The same things were measured in two ways. Each way mixes the same 3 hidden numbers, adds some noise and spreads widely along 2 directions of its own, which tell nothing about the thing.
In the rows, 128 means zero.
Some things both ways: the first way, then the second way.
[148 131 172 179 109 155 144 117  87 175 126 118 129]
[ 67 127 118 142 193 127 137 156 125  98 112 115 147]

[132 116 145 159 100 172 147 103 106 157 124 119  93]
[ 98 117 135 136 135 135 125 139 129 124 112 124 132]

[136 113 139 167  95 203 154 114  91 150 118 111  51]
[126 115 117 148  96 159 106 110 165 120  92 121 131]

[117 143 182 107 133 118 158  29 137 169 169 138 132]
[128 126 132 107 157 103 141 134 120 141 155 136 111]

[149  98 111 111 110 155 183  72 175 110 128 104  68]
[186 152 154 103  57 117 150 119  84 152 163 139 139]

[143 107 175 147 133 117 169  95 151 111 123 119 108]
[133 122 127 116 149 111 128 127 142 143 144 141  99]

[139 113 124 166  82 185 154 108 102 159 117 115  90]
[ 89 123 148 138 123 127 139 154 111 125 112 120 148]

[179 122 172 154 124 154 175 114 108 167 136 106 120]
[111 124 112 133 155 138 123 125 143 114 122 124 125]

[143  93 119 137 105 150 176  93 169  97 114 114  82]
[159 107 161 128  75  88 138 127 146 183 138 146  97]

[129 131 219 125 175  88 159  54 158 120 159 135 103]
[176 129  86 104 177 126 111  95 174 131 161 147  79]

[153 109 128 171  97 151 161 122 124 136 115 111 116]
[ 96 124 161 147 127  93 155 161 114 141 121 122 141]

[136 143 162 149  97 175 147  83  85 191 142 123  96]
[107 137 120 147 147 139 130 137 135 102 108 117 152]

[143  90  56 161  43 177 167 117 138 117 101 115  94]
[ 73  79 210 129  59  84 152 170 100 201 109 140 115]

[145 117 167 137 132 128 163  83 137 137 133 116 109]
[120 126 119  98 157 134 127 127 104 131 153 135 120]

Other things, the second way, with their names:
J_102: [106 116 120 116 118 171 110 119 121 122 111 128 135]
J_965: [ 65  90 176 133 144  82 148 171 116 166 121 134 110]
J_238: [120 145 122 165 137 113 145 139 149 100 105 109 154]
J_318: [145 132 103 137 131 144 116 107 166 114 118 124 124]
J_89: [145 146 102 114 198 110 138 126 131 110 163 128 118]
J_553: [ 48  72 166 125 136 117 126 164 125 171 107 138 101]
J_499: [103 139 115 138 107 186 112 126 115  88  92 108 173]
J_130: [ 97 117 130 115 129 156 119 132 114 126 122 125 132]
J_77: [136 129 116 123 130 141 120 119 134 120 129 127 127]
J_812: [132 131 127 146 107 129 127 124 147 121 111 122 140]
J_465: [133 132 132 157 109 115 134 129 157 123 107 122 135]
J_92: [175 115 171 140  22  89 145 123 140 180 126 142 115]
J_97: [162 149 121 128 124 112 142 121 134 124 143 129 131]
J_663: [111 111 142 120 129 122 131 133 123 144 129 134 115]
J_775: [152 131 143 121  76 135 131 117 116 143 134 135 130]
J_829: [ 92 100 158 164  56 142 116 133 154 139  70 117 139]
J_582: [147 118 169 144  22 124 136 130 121 157 107 129 142]
J_687: [100 138  99 143 176 151 124 128 142  82 112 113 149]
J_773: [ 75  72 200 166  40 104 133 158 146 185  70 131 120]
J_665: [ 62 112 124 163 185 122 126 155 158 105  91 111 139]
J_227: [119 103 125 115 177 101 126 134 150 151 149 144  81]
J_900: [135 103 138 113  85 144 112 115 135 154 125 142 103]
J_681: [156 138 169  98  58 112 153 136  69 161 158 140 142]
J_392: [126 124 157 105 107 120 139 138  93 151 148 139 127]
J_865: [119 131 117 107 118 179 111 116 108 113 124 128 143]
J_541: [ 91 123  98 127 201 145 117 128 143  97 121 122 124]
J_758: [ 73 119 104 120 206 139 124 142 127 103 126 121 130]
J_719: [105 137 118 104 166 147 129 135  98 111 140 128 138]
J_18: [ 60  88 124 162 133 155 103 137 177 117  66 115 122]

Some of these things the first way, each followed by its name:
[140 113 204 145 166  92 160  89 148 109 134 132 115]
J_89
[149 140 147 169  73 218 144 109  49 218 141 112 104]
J_18
[144 100  75 139  60 227 168 102 122 146 117 104  48]
J_582
[ 95 128 156 172 107 170 122  92  94 150 130 138  77]
J_238
[135  77  48 201  31 221 155 160 117 112  74 100  58]
J_773
[156 108 130 127  94 180 179  85 141 142 131 104  69]
J_775
[162 103 124 136  96 179 178 106 143 137 124 107  85]
J_900
[137 137 169 134 120 154 156  75 111 178 153 127 110]
J_719
[115 128 181 138 126 170 144  73 107 159 146 132  76]
J_318
[126  87  87 137  90 163 164  84 174  80 109 121  58]
J_681
[137 140 172 177 101 169 139 112  65 196 130 124 129]
J_665
[127 118  90 162  49 245 145 107  74 181 119 112  62]
J_829
[100 108 157 151 129 137 137  73 144 106 121 138  62]
J_97
[139 126 192 176 131 134 145 109 103 160 130 127 125]
J_758
